There are 3 nested groupings, the coarsest first. Each group lies inside one group of the grouping before and may be the whole of it. The rows also spread widely along 10 directions, which tell nothing about the answers.
Some rows, each with its group in each grouping after it:
[  2  -5 -13  34  23   0  31   4 -24  20   8  21 -32  -7 -10 -25 -46  20
  10   7  -4   2  23  10  16 -30 -38  14 -43 -28   8  14   1  -1  14 -45
  16 -15   3 -20 -35 -24 -18  17   1 -11  -1] -> Q882 Q761 puni
[-20  -6   9 -16 -15 -13  -6  -7  14 -11  -3  -2  12  17 -10   3  11  -9
 -13   4   1  -8 -24 -18  -3  20  23   9  10   9 -11  -2 -12  -5   8  19
  18  -5  -9   5  -2   8 -15 -10 -11 -10  14] -> Q882 Q682 Doka
[-22  17   0 -25  -7 -29   4  -5  22  11 -11  -5   2  10 -21   3  14 -19
 -11 -22 -27 -10 -32  36  -9  10  17 -18   3  24 -17  22 -11  -4 -32  41
  17   1   4  -8  16  21 -16 -10  -7  -2   8] -> Q882 Q871 Pizog
[ 16  -6   0  24   3  14 -20 -19 -28 -13   4  14  38 -13  -1   2 -22   8
 -25  32  24  19  -3 -66  32  12  -1  18  -6   2  23   6  -7 -14  10 -51
  12   1 -14  -4 -15 -26  -1 -10  19 -11  12] -> Q719 Q492 sideg
[  2 -21   5 -22 -11 -15   2  26  10  26 -11   3 -32  -1  -9 -19   2  -8
  17  -3 -19 -15   3  41 -18 -27  18   7  -4 -10 -39 -21  -8  38   0  20
   8 -32 -16   9   4 -10   2   4 -24  17   3] -> Q882 Q682 ked
[-29  17  11  -1 -10  -5  11  -7   4 -10  13   4  23  21   4 -18   8  -3
 -21  -2 -15  -6 -23 -26  -3  43  12   6   2  21 -14  -1   7   6  13   9
  17  -2   7  16 -12   1   0 -16  -4 -15  -5] -> Q719 Q306 tusuz
[  4  -4   0   8  -2   7   6   9  -6  13  -1  11  15 -13   0  -5 -15   4
 -13  -6 -12   5 -11  -8   2  13  10   8 -11  14  -7  -1  -4  13 -19  -1
   7   1 -11   4   2  -6   5  -2   2  -5 -13] -> Q719 Q492 Sinu
[ 21 -27 -10  20  -9  -8 -26  -6 -28  14  -9  21  12  -4 -14  30 -24 -23
 -19  31  12   2   4  -5  35  -1  -4  19  10   2  39  14 -15 -15 -33 -42
  20  -1 -18 -12  13 -12 -10 -24  34   2  19] -> Q882 Q871 Gapav
[-28  39   6   0  10   7   7  14  22 -15  15  -1   1  -3  21 -62  -5 -12
  -3 -19 -27 -36 -22  13 -19 -33  -2 -39 -11   4 -53  -7 -12  13  -9  30
  14 -18  -3  15 -26 -22  13   8 -18 -17 -21] -> Q719 Q306 Veso
[ -7   8   3 -20 -15 -21 -30  -4  19  -9 -10   0  17   2 -16  -7  11 -29
 -19   4  -5 -12 -33  -6  -2  -3  39  -4  18  22 -29   2 -18   1 -18  25
  22 -17 -17   0  12  -4  -5 -20  -4  -9  15] -> Q882 Q871 Kom
[  9 -29  -3   2  -9   3 -27   7  -2   3  -4  11   3   3  -5  17  -2 -38
 -12  -5 -10 -30 -17  23   1 -18  14 -12  32   5   2  -5 -18  16 -60  18
  13  18 -28   1  16   8   4 -15  14  -3  -1] -> Q719 Q306 Begu
[  7 -16  -8  31  21  39  23  17 -12  14  -4  15   2 -35  10   6 -50   7
 -18 -15   2 -10   0  -2  -5 -19 -15  -2 -23   2  18 -13 -19 -11 -34   0
   8  27 -22  -6  -5  -1 -10  21  -1 -32 -31] -> Q882 Q78 Ped
[ -5  17  10   3 -12  12 -16   2 -15  -4  -3   8  34   9  17   3   7  -7
 -11  17  -7 -11  -4  -6  20   9 -11 -34   3  10  23  12 -10  -4 -17 -16
   6   2  -4  11   5  -8  11 -15  24  14  -1] -> Q719 Q75 kanom
[-16 -25   1  -7  -1  -2  14   2  -7  -1   1   9 -18  44 -18  11  13  10
  11  -7 -12 -15   4  20  -4  19 -15   4   4 -18  18   8   9  21   8   8
   5  19   1  -8 -12  27  -7   1  -5   3   2] -> Q719 Q75 Gugu
[-45   0   3  -5 -18  -8  13 -12  36  -8   7   4  17  10  -6   1  -9 -20
 -26 -10   9   4 -24  -9  -6  23 -16  21  12  24 -12   2 -27 -39 -16  41
  52  -6   4  16  -6  23 -30  14 -11 -33  -1] -> Q719 Q75 tudad
[-15  -3  -7   6  10 -11  25  -7  -2  10   3   9  -7  22 -21  12  -3   0
  -6 -30 -34 -12 -10  37  -3  10 -12 -12  -5   3  17  30  -1   1 -44  13
  17  33   8 -21  -1  28 -16  -1   8 -14  -7] -> Q719 Q492 Fomi
[ 14  13  11   0  -7  28 -19   4 -30  -2 -14   5  29 -14  24   5   2   7
  -2  36  17  -1   3 -32  23  -5  -2 -26 -12  -8  30 -11  -9  -7  25 -30
 -16  -3 -22   9   5 -26  16   2  16  19  13] -> Q882 Q761 dagu
[-22  -1   6 -14 -15   6  29  14   6  23   2   6   9   2   5   3   3   0
  -9 -17 -18   5 -14   7 -17  40   1  10  -5  20  -6 -14   2  11  -8  32
  14   4   5  28  11  17   1   9 -13  -1 -13] -> Q719 Q306 tusuz
[-17  15   0  -5   4 -17  10 -12  16   3  -1   2  -3  -7 -11  -7 -14 -17
  -8  -3  -5  -4  -8  23   7 -29 -30 -13 -11   1   0  19 -29 -38 -23  16
  33  -9   8  -5 -10  -1 -24  13  -1 -12  10] -> Q882 Q78 Ped
[-18   7   4   3   1   3  -8   4   3  -9   2   4  -1  11  11 -14  -4 -13
   0  11  -6 -28  -1  14   7 -31 -21 -29  -1 -13   1   2 -25 -16 -13   3
  16  -5  -9   1 -13  -8  -6  -1   2   1   5] -> Q882 Q682 Doka
[ -6   2   7 -15   8   0  -1   1   1 -21   0  -4  -1  30 -16 -25  21  24
  12  -9 -12 -16 -18 -16 -11  11  26 -15  -4 -14 -18   3  14  43  42   9
 -16   4  -7 -10 -22   5   5  -3 -24  -6   1] -> Q719 Q75 Gugu
[-11   9   9   1  -4   8   0   4  -8  -5   2   6  21  14   8 -11   7   9
  -6   8  -5  -4  -7 -19   6  22   2  -9  -4   5   5   2   3  11  13  -9
  -1   0  -4   5  -8  -7   6  -7   0   1  -5] -> Q719 Q75 tudad
[-18 -15   2 -15 -17 -22  -3 -10   7   2   1   6  -1  26 -22  10   7 -13
  -1   8   0   1  -4  13   9  11 -18  15  11  -2   9  13 -10  -7  -5   8
  28  -8   4   3  -4  15 -15  -1   1   4  17] -> Q719 Q75 Gugu
[  5  16  -2 -24  -4 -10 -17   0   9  13 -20  -2  13 -18 -14   3   6 -15
  -5  -2  -5   1 -23  17   6 -19  13 -27  -5  11  -5  14 -22 -12 -26  18
   9  -6  -9  -6  20  -3  -8  -1   0   9  19] -> Q882 Q871 Kom
[  7 -25   9 -31   3  53   3  15  -1 -14 -26  -9  -6  -2   4  16  12  39
  18  -6  35   0 -11 -40 -26  -7  26 -12 -10 -34   3 -48  -7  22  61  35
 -31  26 -41   8   1  14   5  47 -41  -9   3] -> Q882 Q761 puni
[  8 -34  -9   8  -8 -15  -6  -1  -5  20  -9  16 -11  -4 -26  25 -18 -23
 -13  -1  -1  -8  -7  18   6  -3  15  24  11   5  14   5 -11   4 -35   2
  23   3 -19 -13  13  10 -18  -8  12 -13  10] -> Q882 Q761 dagu
[ -9  -4  -6   9   8 -14   3  -7  14  -5   3   5   3   4 -28 -13 -10  -2
 -11 -19  -7  -6 -25  -2  -2   1  15   3  -3   8 -12  19  -6   5 -13  12
  19   5  -4 -19 -12   8 -21  -2 -10 -30  -2] -> Q719 Q75 tudad
[ -9  -2   9 -23 -36 -14 -20   4  20  11  -5   5  19 -11   2  -8   0 -31
  -6  23  13  11  -8   0   8  -8  -5  16  13  15 -24 -13 -29 -10 -11  13
  40 -47 -11  36  12 -14   4   3   0  13  13] -> Q719 Q75 kanom
[ 20 -22 -12   5   6  16 -31  -6  10  -8  -8   1  11 -29 -15   7 -25 -25
 -14  -7  23  -9 -27 -13   5 -46  11  -8  15  -4  -4  -7 -35 -13 -40  20
  17  15 -36  -5   3  -2 -12  14  -1 -28   7] -> Q719 Q306 Begu
[  5  19   4 -24 -20 -28  -7 -28   9  21 -14  -4  56 -30 -30  34   9 -13
 -37  -1   1  46 -41 -21  22  45  21   2  -3  52  12  32 -18 -31 -38   8
  23   1  15   0  36  11 -23 -11  14   0  29] -> Q719 Q492 sideg
[-14   1  10 -40 -12 -11  21  -3   6  11  -7  -4  -2  18 -15   3  26  16
  14  -1  -3  16  -9  -4  -8  28  -5   7 -12  -7  -5  -5   7   6  36  21
   2  -5  13  14  -1  13  -5  17 -21  15  20] -> Q719 Q306 Veso

New rows. What belongs after each?
[ -2 -22  10  -8  -9   7   0   4 -27  -3  -1  12   3  44   3  19  23  10
   3   6 -19 -17   6  -2   2  34   3  -3  12 -14  27  -5  14  32   5 -11
 -12  24 -12   1   2  12  16 -17  12  17  -1] -> Q719 Q492 Fomi
[ -8 -18   9 -29 -20  24  -5  13  12  -1 -14  -3  15   3   1  16  15   3
   1  -4  16   2 -17 -16 -15  17  12   2  10   1  -3 -28 -14  12   9  38
   2   9 -21  23  14  21   4  20 -20  -1  -2] -> Q719 Q75 Gugu
[  3   4   9 -24   0  13  -8  -9   9 -15 -18 -12  19  -2 -15  15  19  13
  -9 -12  13   0 -38 -35  -9  10  46 -23   0   4  -2  -6  -9   7  23  31
 -15  20 -21  -9  11  15  -9  11 -17 -19  13] -> Q882 Q761 puni
[ -8  -2   9 -31  -7   3 -21   6   7 -18 -11  -1 -10  26   1 -21  21  -1
  17  14   3 -23  -3   0  -7 -26   9 -18   7 -25 -20 -17 -11  14  32  19
   1 -14 -23   6 -11  -9  10   4 -19  13  15] -> Q882 Q871 Kom
[ 16 -38  -8  14  -1  12  -8   3 -16   9  -3  16  10 -11 -13  23 -24  -8
 -16   3  14   1 -10 -23   5  10  13  29   8   1  15 -12  -7   6 -22  -9
  13  18 -22  -1   6   2  -7  -1   9 -18   0] -> Q719 Q306 Veso
[ -9  16  -7 -10  28 -14  22 -17   1  -7  -8  -8 -16  18 -33 -19   0  32
  14 -16 -10   2 -14   3   0 -11  -4 -16 -33 -20  -2  34   5  -6  35   1
  -2   8   9 -32 -27   8 -27  14 -23 -15  17] -> Q882 Q871 Pizog
[  2   2 -10   0  10   9  28  22   1  37  -9   4  -3 -26 -10  -3 -18  13
   8 -27 -18   8  -6  38  -5  -9 -16 -20 -29   6   4  13  -7   7 -33  15
   2  10   3  -5   9   9 -10  25 -10   1 -13] -> Q719 Q75 tudad
[  4  13   0  -6  -5 -16  -5  -4  -2  15   3   6  -3 -14  -2 -28 -13 -15
   8  22  -2   9   6  10  22 -33 -33  -2 -16  -9 -12  11 -18 -12  -2 -17
  24 -40   4  13 -15 -32  -2   8   3  19  19] -> Q719 Q306 Begu
[ 26 -12  -6   2  14   8   4  14 -20  20  -7   6  -4  -9 -13   3  -4  13
   7 -21 -26  -8  -6  22  -4  -8  18 -21 -13  -7   6   8   3  39 -30  -4
 -18  23 -16 -17   9   2  10  -1   3   5 -11] -> Q719 Q492 Fomi
[  5  10   5  -6  -9  14  -7   9   6   3  -6   1  13 -37  10 -26 -20   0
  -5  19  24   9 -10 -37   1 -20  15  12 -16   1 -28 -27 -20  -2  33   0
  11 -37 -27  20  -8 -32   4  20 -17  -8   5] -> Q882 Q761 dagu
[ -4  10   8  19  12   0  -7  -3 -20 -24  10  11  18  35   2 -19   9   8
 -13  -5 -33 -32 -17 -18   5  24  27 -21   3   4  -2  18  18  37  -2 -18
 -12  20  -7 -17 -19  -8  16 -35  13 -10 -15] -> Q719 Q492 Sinu
[-12   0   8 -13 -19  -3  12  -5  16  11  -6   4  17 -25  -1   1 -20  -8
 -19  17  21  24  -7 -31   2  11 -11  35 -10  16  -9 -17 -28 -35  14  10
  36 -31  -4  27   0 -10 -17  19 -13 -11   7] -> Q882 Q78 Ped
[  6  -6  -2 -10   5 -10   0  -6  -6   2  -3   3   1  10 -21   3   5   1
   2  -6 -10  -4 -16   2   2   0   8  -6  -3  -5   3  11   3  12  -5   4
   0  13  -1 -11  -4   6  -8  -2  -2  -4  12] -> Q719 Q306 Veso
[ -2  -6   3  -7   9 -40   9  -9   0   4  -5   0 -11  27 -45  -6  15  10
  -5 -20 -37 -14 -27  11  -7  27  54   3  -5   9 -17  29  22  42   6   4
  -3   5   7 -33  -4  10 -22 -32 -12 -11  11] -> Q882 Q682 ked
[ 18 -32  -5  27  15   1  14  12 -36  15  -1  22 -24  10 -19  -5 -20  20
   3  -2 -17 -18   5  -6  -1  15  33  27 -14 -14   8  -2  29  55  19 -35
 -14   8 -19 -26 -13  -8   2 -16  -1 -11  -9] -> Q882 Q761 dagu
[ -6 -30  -7  14   3   5  20  10   3  12   0  12   0   7 -21  10 -17   6
 -13 -30 -16  -9 -19   3 -16  30  25  22   2  17  -1   0   7  27 -25  19
  15  24 -10  -8   3  24 -12  -3  -7 -30 -21] -> Q719 Q75 kanom
[ -7  -8   0   9  12  -1   9 -27  -8 -24   7   4   7  25 -21  -7  -7  22
  -8   2   8   8 -11 -47   9  18   0  20  -8 -15   9  16   2  -5  33 -19
  13  12  -2 -15 -31   2 -18   2  -4 -25   8] -> Q719 Q492 Fomi
[ -9  12   0 -27 -14  -2  26  19  22  38 -10  -3   4 -31  -4 -10  -7   2
   8 -16  -9  22 -10  29 -11  -3 -14  -5 -25  15 -22  -2 -19  -3 -15  33
  20 -23   6  22  14   4  -7  31 -19   8  -3] -> Q719 Q75 kanom
[ -6 -33  -6   6  -2  12  20   6 -13  18  -2  15  -9  10  -8  15 -18  15
   7   5  10  10  16   2   7  11 -35  25 -11 -18  31  -2  -4  -7   5 -11
  16  11  -6   0 -11  11 -15  21  -2   0   0] -> Q719 Q75 tudad
[ 15  -2   4  -4 -20  11 -20   1 -16   9  -2  10  30 -23  12   0 -10  -9
  -9  39  26  22   2 -38  26   0 -14  14  -4   0  12 -15 -16 -15  12 -29
  14 -25 -13  31   3 -29  10   3  11  18  17] -> Q719 Q306 tusuz
[-37  17  23 -36 -18 -22   7  -3  16 -16   1  -4   6  53  -5 -20  47   7
   8  -3 -26 -12 -16  -1 -12  43  16 -11   7   5 -22   3  16  31  40  26
  -2 -12  11  11  -8  11   7 -12 -21  12   8] -> Q719 Q75 tudad
[  1   1   6 -15   8  -1 -20 -16 -16 -27 -15   0  13  38 -21  12  27  14
  -2   6  -3 -16 -22 -25   8  17  32 -24   6 -10  21  19  10  11  24  -4
 -15  29 -11 -25  -4  10  -4 -21   1  -2  23] -> Q882 Q871 Kom
[  4 -22 -12  -3  19  19  24  20   7  18  -9   4 -23  -8 -14   3 -17  13
  11 -44 -18 -10 -10  43 -23 -26  -3 -18 -15  -9  -4  -1 -10  21 -41  40
  -2  36 -18 -13   1  24  -5  31 -17 -15 -21] -> Q719 Q492 Sinu
[ 12 -18  -4 -16   4  31  -7  -1  17 -14 -12 -10  17 -29 -14  -2 -10  13
  -7 -13  38  15 -37 -53 -17 -10  33  10  -5  -4 -19 -28 -19   0  23  36
   3  14 -33  10  -3   6 -10  37 -34 -34   4] -> Q719 Q306 tusuz
[-26  -1  -2   2  15  22  38  20  17   3   4   2 -19   4   2 -34 -18  22
  10 -34 -15 -16  -8  15 -30 -10 -10  -7 -22  -9 -29 -10  -2  19   8  35
  13   4  -6   6 -25  11  -4  32 -33 -27 -30] -> Q719 Q75 kanom
[-13  -9  -4   6  14   5  14  -1  11 -14   4   4  -9  16 -16 -13  -8   7
  -4 -31 -16 -18 -20   6 -15  -4   8  -3  -2  -3 -14   7  -5  12 -14  26
  12  24 -11 -13 -19  15 -10  10 -14 -29 -15] -> Q719 Q492 Sinu
[  0  15  15 -26 -30 -21 -41 -28  17 -21  -5  -4  47   0  -9   3  19 -25
 -24  29  18  21 -31 -47  23  17  22   5  18  23 -13   8 -25 -24   5   3
  25 -26  -8  17   8 -14  -2 -15   9   6  31] -> Q719 Q492 Sinu
[-21   0   6  -8 -10   9   0   5  13 -11   4   3   7  12   5 -16   1  -1
  -4   2   3  -9 -11  -9  -7   4  -8   0   2   0 -15 -10 -13   3  11  19
  17  -9  -9  15 -12   3   2  10 -12  -9  -6] -> Q719 Q75 Gugu
[ -9   0 -16  22  22 -16  43 -12   2  19  10   9  -8 -10 -34 -12 -37  17
 -13 -29 -19  19 -12   2   1  11 -13  26 -34   9  -3  33  -2 -11 -17  -7
  31   7  16 -23 -21   8 -35  12  -6 -35  -5] -> Q719 Q492 Fomi
[-16 -48  10  -6 -26   4   7   7 -11   4   3  20   6  35  -5  28   8  -5
 -16   5   1  -6  -7 -29 -13  67  25  56  27   9   6 -33  16  29   8  10
  14  13 -14  20   8  20   2 -15  -2  -7  -5] -> Q719 Q306 Veso
[  4  -3  11 -26 -11  11   4  19 -12  12  -8   2   6   9   0  -7  20  22
  18   7  -9   2   1  -5  -5  22  12  -6 -11  -8  -3 -13  12  42  34   0
 -20  -8  -8  15   4  -2  20   4 -14  27   1] -> Q719 Q75 Gugu
[  4  -4 -10  18  25 -11  18 -14 -12   0   4   6  -3   9 -35  -9 -16  14
  -9 -24 -22  -6 -24  -6   3  11  17   1 -15   2   3  32  14  17  -7 -10
   1  25   5 -32 -20   7 -22  -9  -4 -29   0] -> Q719 Q306 Begu
[-14  -9  -4  29   9   3  19   1 -23   3  13  21  -5  22  -2 -13 -23  14
   0  10  -7  -4  15  -6  17  13 -36  17 -16 -14  23  14   8   0  10 -38
  18   0   6  -9 -31  -7 -11  -2   8  -9  -7] -> Q719 Q75 tudad
[-19 -33  -3 -25 -13   1  -4 -11  28 -11  -7  -5   0  19 -27  34  13 -18
 -12 -24  13  -6 -34   2 -18   9  12   9  28   3   4 -10 -18 -12 -22  63
  26  34 -17   6  11  46 -25  17 -16 -27  11] -> Q719 Q306 tusuz
[ -3  -6  15 -36 -33  15 -19   7   7   7 -18   1  31  -4  11  23  22  -7
  -1  24  23  16  -5 -17   7  17  -6  -5  11   5  17 -20 -21 -12   6  17
   5  -7 -15  31  24   5   8  15  -1  24  15] -> Q719 Q75 tudad
[ -9  40   9 -52   7 -25   9  -9  27  -4 -10 -22   0   6 -26 -31  39  14
  22 -25 -23   2 -36  14 -17 -11  23 -45 -21  -3 -41  20   2  19  27  44
 -15 -10  16  -4  -6   4  -4  16 -35   7  21] -> Q719 Q306 Veso
[  5 -24  -5   4  -4 -37  11   7 -10  35   1  22 -36  10 -33  -7 -11 -10
   6  -1 -24  -5   8  37   2  -3  14  29  -7  -5 -12  10   8  35 -10 -17
  16 -26  -1 -15  -2  -6 -11 -15   1   4  10] -> Q882 Q761 puni
[ -1   5  -5  -9  -2 -38  14  11   9  42  -6   5 -23 -16 -21 -19 -13 -12
   7  -7 -33   0  -2  56   2 -24  -3  -2 -22   7 -26  20 -11   8 -29   3
  22 -34  10  -6   4 -12 -16  -4  -7  14   9] -> Q882 Q682 ked
[ -9 -13   7 -14 -26   5  11  -7  -9  13  -6   7  28   4  -7  29   0  11
 -11  23  22  35   0 -38  16  55 -17  39  -4  10  28  -4  -3 -18  26 -11
  18  -6   6  22   7  13 -13  10   0   6  15] -> Q719 Q75 Gugu
[  1 -14  -3 -24   0 -16  13  -1  -4  17  -6   4 -18  20 -29   6  14   8
  18 -10 -13   5  -5  26  -3   5  -4  -1 -10 -15   7  10  10  19   7  12
   0   8   6  -5  -1  16  -9   9 -11  13  17] -> Q719 Q306 tusuz
[-15   0  16 -24 -13  12 -25  -6  11 -33  -8 -10  21  21   7   2  26  -1
  -8  14  16 -19 -24 -36  -3   3  24 -21  16  -5  -4 -16 -18  -5  28  23
  -2   4 -22  11  -3   3  -1  -3 -14  -5  14] -> Q882 Q682 Doka
[-11   8  -3   5  19  -5  -6 -21   8 -30   1  -4   6  28 -25  -8   6   4
  -4 -22 -10 -22 -29   0   3 -10   7 -35   2  -5   4  36  -3  -1  -8  13
   9  28  -2 -29 -20  17 -21  -3  -2 -31   5] -> Q719 Q75 kanom
[-12  -9  -2 -12   0 -16  15   3   9   8  -7   2 -18  13 -20  -6  -4   2
   4  -8  -7  -4  -9  16  -8   1   6  11  -7  -4 -14   3  -4   7   7  17
  16  -8  -4  -7  -7   8 -15   7 -17  -9   9] -> Q882 Q871 Gapav
[  6  13   3  -3 -13  15  -4  14 -12  21  -1  10  22 -27  21 -10 -10  -9
  -5  18   2   8   0  -5  13  -7 -19 -10 -15   6   3 -11 -16  -8 -12 -11
  10 -17  -6  28   7 -23  15   7   8  17   0] -> Q719 Q306 tusuz
[  2  10  11 -33 -15 -35 -39 -22  14 -18 -11  -6  -1  19 -27  -4  32 -20
   6  18   5  -9 -20   1  13 -29  25 -24  16 -13 -13  16 -17   1  17   8
   7 -23 -11 -11   0  -9  -7 -11  -2  10  42] -> Q882 Q761 puni
[  4  -5  -3  -6  -9  20 -30  12  -2   3 -15   9  10 -17  14  12 -12 -25
  -8  20  15 -14  -1  10  12 -40 -16 -22   8  -5  12 -12 -37 -25 -36   8
  19   0 -29  10  14 -10   4   7  12  10   9] -> Q882 Q871 Kom
[-14 -11  12 -18 -33  29   4  17  11  10  -6   7  29 -17  28   7  -9  -8
 -14  16  20  18  -3 -29  -6  22 -11  25   4  15 -12 -45 -27 -12   0  24
  24 -17 -21  50  13  -5  13  25  -8   7 -11] -> Q719 Q492 Sinu
[  2   1  -1   4  -1   7   7  12 -12  23  -5  12  13 -10   4  16  -7 -11
 -10 -10 -19  -8  -9  26   5   5 -11 -22  -5  14  20   8  -8  -2 -52   5
   5  21   0   3  18   7   2  -1  16   5  -7] -> Q719 Q306 Veso
[ -2  11 -11   1  12 -12   6   2   1  14  -8   5 -17  -5 -12 -13 -15  -6
   7   0  -8  -8   0  39  12 -42 -29 -23 -21 -12   2  24 -19 -18 -19  -2
  17  -8  -1 -16  -9  -8 -16  11   0   1  13] -> Q882 Q871 Gapav
[-28  28  22 -20  -1 -12  34   6 -11   7   2   5  -9  39  10 -19  26  18
  13   0 -42 -18  10  25  -5  27 -16 -25 -20  -3   1  10  19  21  29   1
 -10  -7  21   4 -13  -2  11 -10  -9  24  -4] -> Q882 Q78 Ped
[ 10  -5   1   2   8  16   7   6  -9   3  -5   4  18  -7  -8   1  -5  17
 -10 -22 -16  -1 -23 -16  -7  22  32  -6 -10  13  -2   2   5  29 -11   8
 -13  26 -14  -8   4   6   4  -2  -5 -12 -16] -> Q719 Q492 Sinu
[ 14 -25   2 -47  -7 -12 -16  -7   8   0 -18  -7 -20  20 -30  12  27   4
  34   4  11   9   1  21   2 -34  -7 -11   2 -37   3   3 -14   7  17  22
  -2   0 -16  -3  -1  10  -3  25 -16  29  33] -> Q719 Q492 Sinu
[-29   1  13  -7 -18  15  12  -6  -3 -17   0   6  20  22  16  -2  -4  13
 -14  32  26  13  -1 -58   7  43 -15  33  -5  -1   7 -21  -6 -24  59  -9
  22 -16  -4  24 -17  -6  -7   9 -10  -9   9] -> Q882 Q871 Gapav
[ 30  -8  -1   6  12  -7 -10  24 -25  24  -8  15 -17  -9  -7 -11  -4  -7
   9  -3 -37 -32   5  45   4 -32  22 -27  -7  -7  -1   7   5  50 -35 -16
 -20  -2 -19 -18   8 -20  18 -25  10  19  -8] -> Q882 Q78 Ped
[ -6 -13   3  -7 -11 -13  -5 -18  -3  -5   2   5   7  15 -18   1   0  -7
  -6  16  11  10  -9 -29  15  15  -5  28   6  -4   3   4  -4  -8  19  -9
  24  -9  -1   6 -14  -3 -14  -2  -2  -4  24] -> Q719 Q306 Begu
[-30  10   0  -3  22   4   7 -18  22 -37   9  -5 -11  28  -9 -28   1   6
   1 -23  -8 -25 -19   6 -12 -33 -17 -32  -3 -19 -16  14 -16 -11   2  33
  19  19  -5 -15 -37  12 -14  21 -19 -28  -1] -> Q719 Q492 sideg
